The first 10 rows are patterns. Each new row is the sum of 3 different patterns, raised or lowered, with some noise. Before adding, each is slid sideways (what falls off one end comes back at the other) and multiplied by a number that may be negative. Names go in the order of the patterns.
Known rows, each followed by the names of its patterns:
[ -1  -7  -6  -4  -2 -28  -9  -9  -3  -4   3   0  -1  16  -7  28 -16 -10
   1   7  -5  25   5  -9  -3   3  11   1  22   5  -1   0  -6  17 -10  14
  -4   1  -1  -1   0  -3  -2  13   2  -4  10   9]	B
[  9   8  -1   1  -6  -1  15  -4   5 -12 -10   7  -9   4   0  20 -16  -6
   1  -7   2   9  27   8 -10  -9  28 -24 -28  -9  -7  -7   4  -1   5  -1
  -7   5  -6   9  -2  -9   0   3  -5  -2   0   5]	U
[ -2  -2 -17   8 -23  17   3   1 -12  16   4   2   4 -12   3   1 -10 -17
  -5  -1  -1  -1   5  -7  -2  -2 -28  -4  -4   6 -11 -22 -12  28   1  -3
   0 -28 -16  -1   1 -28 -10  -3 -17  23  -2   7]	X
[ -1   1  14  -4  -9   0  -2   5   3  -3   7   6  20 -13  14 -28  -5   3
  11   0 -11  -4  -4   2 -14   0  -6   4  -1  -7   0 -12  -1  14  20  16
 -21 -18  -2   2  14  -1   8 -13  -8   0 -13  -2]	W
[  2  -2  -3 -11 -16 -14  -5   3   0   4   9 -14 -18   2   6   9  -5  -7
  20 -15  -2  -3   0  14 -10  -5  -3 -22 -10   8   5  17   2 -10  -9  -5
 -12  -2   1   5   0  -5  -4  -6  -2  -2   2   1]	S
[ -8   0   0  -5  -2  -4 -16   1  -4  -6   3   9   7  15   1  11   9  -4
  -3 -10  23  21   4  -5   1   2 -27  14  -8   7 -13  -3   3   9   1   0
   5  11   2  -4   5   2  -6   9  -2  -5 -28   2]	G
[ -9  25   2   7   0   1  -4   3 -14   3 -16  12   9   0   7  -2  -2   9
  -6  -1  -3  18  16  -2  28  -7   2  -5  -1 -13  10 -28  -2   2   3  -4
 -12  -6  13   4   1  -5  19   6   6   4  -2 -15]	N
[-11  -3 -28  -6   5   9  12  -1   0   1  -3 -13  23   1  -5   3  11  -9
 -12  -7  12 -12 -17   3  10  -6   1  12   0   1  19  -6  -7  -1   2   1
  -2  -5  -7  -5  -3  -1  19   3   2   2   4  -2]	J
[  4 -27 -12   2  -4   4  21   0 -18 -15   3  14  -4   0  -9   0  -1  -8
 -10   9  -1  17  21  -1  14   1   9   3 -18  16   1  -4   5   1  -2  11
   1  18   2   7  -7 -16  -3  -3 -28  12   4  -4]	E
[ -7  28  12 -25 -10  -5   4  -1  11   3   2   7  -9   3  13   6   0  -6
 -11   3   9   0   4   6   3   6   1  -4 -10 -21   5  -4   0 -19   7  -8
 -28   5 -26  -4  13 -11   9  10   0   0  -2  -9]	C

New rows, each followed by the names of its patterns:
[-22 -27  -7 -17 -26 -13 -33 -66 -21 -28 -20 -36 -11   3 -28 -28 -26 -12
 -26 -18 -33 -37 -53   0 -25 -27   2 -31 -27   6 -31 -40 -19 -20  -2  13
 -22 -23 -25 -40 -33   4 -19   0 -25   6 -22  -1]	X J E
[ 16  -1  24 -19 -17   0  -8   1  -7  -6  13 -11   3 -23 -26 -27 -26  -7
  -2   5   5   0  -9  -9  -4  -5  -6   5   9   8  -3  -4  -1  10 -28  -6
 -19  13  20   8   1 -18  11 -28  -2 -22   6 -18]	W G N
[ -6 -13  -1  11  16 -14   1 -15   6  -4  -7  11  -7 -13  10 -15   3 -31
 -16   8 -24  15   2   7  24   6 -13  36   3  31  -1  11  -4   1 -25   3
  13  11 -22 -17   1 -11   8  10  15 -18   2 -12]	W N E
[ 10   6   9   1   8  22   1  16 -15  10  -3   9  11   0   7  -5  15  -9
  14  10  23   7   8  11  11  -4  19  39  11   1  -2   6  19  18   5  33
   6  11  16   6  -7   4  20  13  13 -15  21  11]	B W C
[47 27 33 50 37 16 25 32 11 16 46 52 28 30 24  8 40 25 40 35 18 37  1 75
 36 34 26 17 24 35  3 32 36 33 18 22 29 36 41 41 50 57 38 35 40 20 14  5]	B W N
[ 10   0  32  -6  35  19  -3   0  -7  26  41   6   8  -2  22   9  13  30
   1  14   0   9   0  10 -27   0   7  17   0  -6  23   5  14 -14  23  15
  36  12   8  -3  -6   2  32  17  11  17  12   4]	W G N
[ 13 -22  11  27  16 -11 -16  28   8  23   7   7   8   6 -17   7 -25  -7
  14  -2  11   9   2  25 -20  -4   6  13  17   7  22 -14 -11   2  -2  -4
  31  -9   9  25   1   6  -3 -11  42  17  -4   5]	N J E
[  6 -26   5   5   5  15  17  24  20   0   0  -7  11  22  25   1   3 -13
  27 -22 -20 -10   2  10  24   5  -5  13  -8   3   3  13  -5  12   2   9
  -5   0   6   2  12  13  -1  14   5   8   0 -18]	U N J
[  7  17   7   7  20   2  -4   5 -24  -2  -1   1  -2  -9   1  -2   8   1
   0   2  -4   5   0 -10 -10  -5  -3  13   6   8  14 -12  -7   1  -1   0
 -13  21  34  -8  -5  -5  12  16 -13   0   0 -12]	X W S
[ -7 -27  -5 -18 -36   0 -35  -3   5 -19   3   2  -9 -16  -9  -8  -7   8
   8 -28 -22 -10   5  -5  10   3 -13 -10 -15   5  11   1  -5   4 -31  -1
   3  -4   8 -10  -8   0 -21 -11  -8 -27  16  -8]	U S C
[  5   1 -10  13 -24  -2   0  -8  -7 -16  -5   8   0  -9  -1   7 -11  -4
  -4 -11   1 -12  22   0   4   3   1  -7  -4   5   5 -22   1   4   3   2
   6  -3   0 -14 -13   6  27  15  -4  13 -12  -3]	W N C
[ 27  16  12  16  19  17  14  25  20   8  22   1   7 -11  17   5  15  22
  11  26  10  -8   7   5  10  20  27  19  28   1  28  30   9   4  20  38
  37   9  19  31  11 -17  30  -3   9   6  14  12]	S G J
[ 19  26   2  40  16   7  12  13  17   2   2   8  17  23  -5   3   2  -4
  10  29  23  -9  13   3  22  15  10  21  22   8  18   7  21  16   4  24
  20 -17  21  -2  16 -10  -1  17  -1  19   9  15]	S G N
[-13  11  11  23  16  -5  -3 -10 -40  -1  -8  22 -32  22   1 -31   2 -24
   6  24   1   2  23 -11  -9  -4 -17  -1  19  22  -8 -32 -24  -8  16  26
   6  -9  -7 -20  -5  19  17  13   9  -6  24   0]	W E C
[  0  12  24  30   9   7  16  22  13  13  25   9  33   9  10  18   2   8
   0  11   2   7  34  -4   1  22   5  16  14 -10  15   1  10   1   8  24
   7   9  41  14   9   3 -11  23  21   9  14  12]	S E C
[  9 -52  11   8  -1 -12  18 -30 -16   8 -11 -16 -36  -7 -13  -3 -30  13
  26 -12  11  -8  -2  -5  -8 -11  -8 -17   0 -22  -3  11  -5 -25 -13   5
   6   2 -12  10  19  -8   3  -2 -18  11 -14 -12]	B U S
[-33  -1 -23   2 -17 -15  -8   3   6  -6 -31  -2 -14  10  14   1 -15 -13
  19  -1  17  -3  -7  -5  14  -3  -2 -32   9  11 -24  13 -17  -4  -6 -19
  -8 -16  21  -1  14  29 -13 -13  -6   3 -20  13]	W G N
[ -2  17   7 -34 -44 -14  -6  10   8  -8 -11 -46  -6 -25  17 -13 -15  -3
 -12  -8  -6 -22   5   2 -16  -2 -14 -25 -10 -38 -18 -61   1 -50  20 -13
 -43 -22 -36 -21   3 -22 -13  11  -5  -1  -4 -20]	W G C
[-21  16  28  35  15   9 -16   3  29  24  20  10  27   3  11  -3   3   2
  31  19  24  15  10  12  14  -3  -8  21   6  57   1  40  -3  12  14  17
  -8  15   5  11  17   3   7  -4   3  34  15   1]	B W N
[ -2  -2 -17  17 -25 -22 -16   2 -10 -13  -6   4   1 -10  10 -10   4 -12
 -19  -5  -1  -8   2  -4  -3  -2   0  -5  -4   0  -5  13  -4   7 -18 -18
   0 -16   4 -19   3 -35 -18   1  -4  -1   3  21]	B U W
[ -5   7   1  -1   6  -4  -9  -4  -8  -8 -13 -18   9  -9 -12  -7   3   6
  -9 -10 -11 -20   4   0  -8  13   0 -18  -1 -17 -14  -8   5   5 -13   8
  -4  -5 -15   1 -17   0 -22 -14  -4 -17 -12 -12]	B N E
[ 7 19 22 23 23 19 15 19 28 16 21 40 29 28 16 11 20 23 10 11 29  8 39 35
 32 12 24  0 11 42 37 23 19 20 17 -3 27 16 25  3 26 11 33 22 22 16 21 25]	B G N
[-24   6  -1 -15 -16   1 -20  -9 -19  -9 -14 -22   6 -11  -7 -27  -8  -9
 -10  -4 -21 -30 -10  -8 -18 -13 -13 -18  -3 -15 -11  -7  -7   5   7  -3
 -28 -31 -11 -35  -7 -10  -1 -11  -9  -6 -31 -15]	W N J
[  4 -17 -18  12  -3  -9 -24 -28 -25 -23   7   5 -15  -9  -1   2  -1 -17
   5  13 -17  -1  -6   0  -1 -16  36 -23 -34 -28 -15  -6  17 -20 -14 -19
   9 -26 -14  -6   2   6  -9 -17   1 -22  -2   1]	W N J
[ -3  16 -11  25   4  -2   5  -3 -26  13  23  12  -1  26 -13 -21 -12   8
 -19   0 -31  14 -10   4   4  -9  -5  26   1  -3 -13  17   7  -2  -5  -5
 -11  -6  21  18  25   7   8   3   6 -21   0 -32]	B N J
[-42 -31 -25 -23 -21 -20 -23 -13 -16 -18 -14 -27 -10 -19  -9 -25  -2 -30
 -14 -12 -11 -14 -25 -29 -13 -10 -31 -14 -33 -10 -25 -44  -7 -33 -15 -10
  -2 -12 -33 -28 -11 -11 -11  -6 -22 -36 -25   5]	U W S
[31 24 32 26 21 26 20 36 36 35 12 17 27 18 27 27 44 37 49 54 13 31  4 15
  9 32  6 33 16 36  6 11 17 40 19 23 16 34 28 17 17 25 25 22 45 30 22  9]	X S N
[ -3  -8  35  42  15 -20  49  -6   0  18 -19  24  17   0  18   2 -31  21
  -5  12  -1  -9  -5  -1   9 -18  -1   6 -16   8  15  -6 -15  14 -17  22
   0  -1  18  16  14  13 -19   4  20   8 -42 -19]	X N E
[-15   7   2  -8 -17  -2 -15   0 -32   3   1  -8   5 -19 -18 -20 -27  18
   6  -4  -8 -30   4 -15   4  -4  -6  -4  -6 -28 -13 -19  -3  -3 -15 -11
  -9 -11 -10 -18  -4 -16  11 -13  14 -16 -17  -9]	W S N
[  8  -3 -21  -2 -14 -22  -6 -27 -19 -22  -4 -16  36  -1  -6 -15  -9  -2
   1  -2 -41  -2  -6   6  -3  -2  -1  -5   3 -18  -2 -18 -22  14  12 -16
 -15 -20   3 -20  -6   5   3  -1  -6  -2 -16 -18]	W J C
[ 19  16  35  28  21   9  47  21  55  44  40  33  21  49  32  21  45  32
  21  42  19  30  26  37  55  28  45  21   3  19  15   9  45  43  35  24
  22   6  36  25  30  44  35 -11  11  25  46  26]	W N E
[  6   0 -11 -35   2 -15 -31  -1 -32   0   3 -14  -4  -7 -26 -20 -17 -11
 -19 -49  -7 -35 -27 -11 -34 -18 -22  -2 -28   1  -9 -24 -21 -13   1  -1
 -32 -24  -8 -21 -20 -26  -1 -10  -6   3  18  11]	B S E
[  2  19   6   4  -9 -16  -6   3   2   6  11  18   9 -12 -21  -8   7  -8
   7   5  -4  -3  10 -12  24  10  11  17   7   3   6 -13  -5  11  19  -9
  -4   0  -3  14 -16  16 -15   9  -4 -14   6   6]	W S N
[-38 -35 -12 -18 -46 -28 -24 -39 -25 -47 -25   4 -17 -29 -19 -41 -50  -3
 -23 -40 -42 -36 -29 -44 -17   2 -22 -14 -25 -55 -26 -37 -42 -54 -56 -25
 -38  -8  -9 -27 -28 -18 -46 -25 -54 -41 -20 -44]	X E C
[-30 -43 -38  -1  -4  -1 -14 -14 -12 -15 -32 -15   8   8   3 -13  11 -25
 -16  -6  -2   0 -36 -23   3 -13  -3  11  -5   0   6 -12 -33 -27 -14 -13
 -28  -7 -18 -19 -11 -32  -3  -7  -7  -2  23 -20]	W J E
[  9  10  21 -11   5  14  13  -4  10  11   2  11   7  11   7  17   2   5
   0  -1  21   0  14  -3   4   8  -9  13  14   0   8   1   0  12 -13  12
  -1   5   8  -4  -4  14  -6  13   9  -1  13   0]	B S E
[ -3  37 -13  -4   1   2  -9   6   9   6   9   0  12   6  11  -1   0   7
  18  14  12  12  10  24   4   4   3  11   4  21  -4   7  -2 -17  23  -7
  12   2  16  -1   2   9  10  15  14  35   8 -14]	U W S
[-17   4 -13  21   9  13  19  -3 -18   6 -12 -14  11  -5 -10   0  -2 -20
 -26  31  -5  -1  -6   8 -18  -6 -10  -2   7 -10  -9   3  -7  -3   3 -13
 -20 -31 -25 -19 -17 -19  -2  -2   7  14 -25  17]	B G C
[-22  -8   6 -19   2  -9   1   3   9  -8  28  10   6   2  -6  -1 -10 -16
  14  -3  15 -17 -25 -16  -7  12  27  20 -40  18 -19  -4   0  12  32  12
 -11   5  -8 -33 -12  -6  16   4 -13  -2   2  -7]	U S N
[ 12  29 -24  -8 -11  -1 -19  20 -16  15 -28  -7  -4  19 -17  -7   0   1
   7 -13  -5  -6   3   7  -1   0 -18  -7  -3  -4  -7  26  -2  -5 -16  10
   7  -3 -29   4  -4  -4  21  19   0  -7  23  -3]	X G J
[-23 -24 -19   1 -31  18 -14 -29  -9  -9 -20   9 -42 -35 -23 -20   4  -6
  -4 -39 -13  -2 -19   2 -47 -12 -38 -24 -22 -18 -24 -13 -43 -20 -22 -14
 -21 -21 -29 -29 -21 -32 -29 -38 -18 -23 -18 -12]	B X C
[-11  30  -4  -4   6  20   0  -1  -8  -1  -4  -3 -15   2   7 -21  18  38
  18 -17   1 -15   3   4   4   5  15   4  13  -7  -3  -7 -19   8   4  -4
  -9   2  -6 -30  -9  -8 -25   7  -5   8  14  17]	U N C
[-17  -8 -18  -6 -22   6  15  -7   1  -8 -25  -2 -20  -8  -5 -20   6 -15
 -11   6  -7 -13  -7 -16  -5  -7   1 -18   6 -26  -8 -10 -14  -5 -18  -1
  -5 -12 -12 -12 -13 -19   3  -3  -3  -6 -10  -8]	U W S
[  9 -24  -4 -18  -3  -7   5   7  11   3 -36 -23   4  -3  -6 -10  16  -7
   3 -16  17  10   1  -9  -6  -1 -15  -6   4  15  23 -12  -3 -15   9  27
  30 -20  -2  -4  -2  15  12   2  10  23   8   2]	X W G
[-10   1  10   8 -15 -17  25  13 -11  -5  11  -7  -7  -4  -5  25  -9 -23
  17   4  12  16   0  -7   0  -4 -18   1 -26  13   9   9  16   0 -19  -3
  29   1   9  18  -5   3   1  -3  11   0 -30   5]	B U C
[ -5   9  15   1   3  -5  36  24   9  -2   4  -2 -27  35  -2  14 -10  -4
  -3   7  -4   8   1  23  17  -6   4   8  -1  24  -1  -3 -15   9   3   1
  19   3  -1  -3 -12 -11   1 -11  10  22  15  12]	S G N
[ 31  21  22  13  17  12  13  -2   2  10 -11   9   2  14   9  24  20  31
  28  13  40   4   8  18  35  22  40  19  13  19  16   7   5  35  11  20
  23  10  38   1  20  11  25   3  13  27   4  17]	B X G
[  4  19   8  10   1   8 -13  -2  12  -2  20 -12  11  12   4  -9  22  -8
   4  18  18  -1  -5  -1  -1   3  -5  11   9 -12  13   2  11   8  28  -5
   0   7   5   0   8  18  -1  -7   0  22   8  -5]	B U J
[ -4 -22  10  34  27 -28  38  12  -8  -8  24 -37 -13  16  -2  11   8  24
 -10   4  -4  21  -1  19  27   4   7   6  13  12  14   2  18  12   3  28
   4  -1   2   3  22   7  11  39   7  -7   8  26]	B X J
[-28 -14 -29 -22 -40 -15 -21 -13   3 -19 -36  -3 -18 -22   1  -9  18 -25
 -32 -30 -19 -43  -9  11 -12 -22 -34 -29 -13 -16 -19 -11   0  -3 -28   4
 -37 -35 -26 -28 -27  -2 -57   7 -53 -19 -17 -27]	W N E
[ 38  18  10  17  25  25  31  23   1  28  53  36  39  37  16  -5  21  17
 -13  39  21  -6  26   9  21  35  17  17  39  24   8  13  19  19  22  29
  35  16  28  25  35  42  35  57  26  40  37  11]	J E C
[  7 -40 -10 -18  -4   7  34 -10  20 -13 -14   1  -1  23  -4 -10 -10  -8
  -1 -34 -10   6  -9  -7  14   9 -31 -16 -22 -23  -2 -35  -1   3 -14  -2
 -15  -9  -5   2 -12  29 -27  -7  -8   2 -25   0]	B W N
[21 13 25  5 21 22  6  6  8 25 15 39 22 17 45 28 51  7 14 30 36 27 51 31
 26 23 41 26 34 47 28 14 18 24 40 46 36 17 27 33 31 32 51 14 32 16 40 16]	B U X
[-18  -7 -42 -21   7 -23 -22 -24 -18 -12 -37  -7 -15  -3 -54 -15 -17 -37
 -22 -13 -23 -12 -18 -27  -1 -46 -44 -34 -24 -22 -15 -19 -37 -18 -35 -15
 -29 -13 -16 -25   1 -13 -34 -30 -26 -20 -17 -15]	B U J
[-11 -20 -23   4   3   4  14   2  -5   8 -27  14 -28   3   0  18 -15  -9
 -11 -10   8 -16  -4 -23  -2  -3  -7 -24   0  12  25  34  28 -23 -26  -9
  -8   3   6  25 -24 -16  -9 -12  -1 -21  10  10]	U W S
[  3  -6 -21   1 -13  23  -2  -5 -13   0   8  -1  -4   1   3  -2   7  -8
   9   6   4  15 -14 -13 -14 -12  21  10  -3  13 -17   8  -7  13   8 -14
   6  -2 -25  -1  -6   2  15 -12 -12  -8  -9  -4]	W S E
[ -6  -3 -40 -22 -19 -14 -11   2  24  -7 -20 -26  12 -34 -41 -19 -11 -19
  20 -17 -10 -18 -14  10 -10 -31 -14 -20 -15   0 -13 -15 -30  15   1  -1
  -2 -23 -22  -5   2 -19   3 -28   1 -17 -30 -13]	U X N
[-25 -19 -22  -8 -25 -19  -5 -12 -20 -19 -12 -22 -28 -33 -13 -22 -21 -16
  -9 -30 -28 -38  -6 -23 -22 -19 -50 -23 -23  -9  -3 -28 -15 -22 -13 -21
 -11  -1 -24 -19 -17 -30 -39 -18 -35 -34 -42 -12]	W N J
[-55 -20 -33 -33 -19   5 -35 -26 -15 -37 -30 -26 -29 -22 -38 -24 -47 -27
 -25 -27 -10 -18 -25 -19 -29  -9 -31 -27 -50 -28 -13 -11 -11 -13  -6 -16
 -16 -34 -10 -32 -37 -24 -35 -31 -51 -16  -1 -49]	B G J
[  3  29  28  27  31  16  24  19  10  42   3  42  33  59  18  29  16  18
  37  34  33  22  22  38  21  16   5  30 -10 -11   4  -3  25  29  58   6
  -8  25  45  28 -20  32   4  30  14  60  33   9]	B U G
[ -2 -23  -3   8 -42  -7   4   0 -21 -23   3   2 -14  -7 -24  -1  -9 -19
  -3   1 -18  14   8  -8 -12  -8   1  -1  -6  -7   4 -32 -16  -4  -4  -1
 -13  10  -5  10 -24 -15 -10  -8 -35  -6  11  -6]	W G E
[  3  18   0  14   2   5  -8 -11  -3  -9 -16  12   0   2   0  -6  -7 -26
   5  -7   3  12 -12   8   6  11  22  -1 -16 -16  32  20 -18  -6  -8   8
   7  -1   4  -6  -3   2  -6  10   4  -1   9 -17]	W E C
[ 17  18   7  -2  14  10  -9  -6 -10   4   3 -10  20 -10   1   4 -16  -3
  11   1  16  16   8 -25 -15   8  12   7  12 -16   0   9   4 -10   1   1
  11  18   4  18   7  30  -4   7  20  -9  -6  16]	S N E
[ -6 -14 -25 -23 -30 -12 -24 -25 -33 -38 -12  -9 -24 -37 -32 -56 -22 -31
 -22 -45 -22 -33 -60 -23 -52 -27  -2 -31  -4 -37 -31 -28 -24 -24 -30   2
 -20 -54 -34 -31 -26 -29 -14 -10 -22 -22 -30  -8]	B W C
[  3 -16  13   6  13  -4  -3   3  12  13 -14 -16  -8  23   5   2   1  -5
   3  13   8   9 -39  -7  -1   5  16  -2  16 -12 -11   4 -13  14  12  -4
  36 -16  -6  -5   3   4  14 -20  20   4  19 -11]	W N E
[-19   8   0  -2  15  -7 -22 -37 -10  11   5 -27  17  22   2   6  -1  -7
   1  -5  -1   2 -11   0 -16   2  11   2   0   5  22  -5   4 -24 -11  -1
   2   7 -15 -17 -16   2   9   7 -15  12 -19  -7]	B U W
[-14  14 -24  11  16 -22  -1 -15  15   2 -29  -1  19 -33 -26 -20 -21  -4
  -4   8  -7  -4 -24 -22 -21  -5 -36  -2   0  -5  -8 -38 -23  -7 -12   6
  17 -10 -36 -30   6   2 -22 -13 -26  -3 -19 -24]	U S E
[-15  -4   5   0  -1   2   3   7  -5  -2  -2 -11   5  -6 -10 -28  -7 -26
  -7   3  -7  -7   5 -19 -12  -9   4  14  -3  -7  26 -14  -2   2  -7  -1
 -14  12   9 -16 -14   6   5  -5  12 -14  -3 -23]	S G J
[-12 -16   3  -4   9 -11 -10 -14 -28 -30 -43 -29 -11   7  -8 -13 -19  -1
 -18 -33 -18 -14 -21 -17  31 -23 -22 -29  23 -19 -32  -7 -25 -20 -25 -12
 -17  -1  -5  -6 -32 -25 -15  -3 -12 -26 -20 -24]	X G J
[ 14  30   4  16  10   1  15  13  27   0   8   3  27  -4  -1   7  12  23
  11  49   5   7   7  26  16  44   2  -1  12  17  31  20  32  20  32  22
   9  36 -11  23  14  12  15  14   3  24  -2  24]	B U X
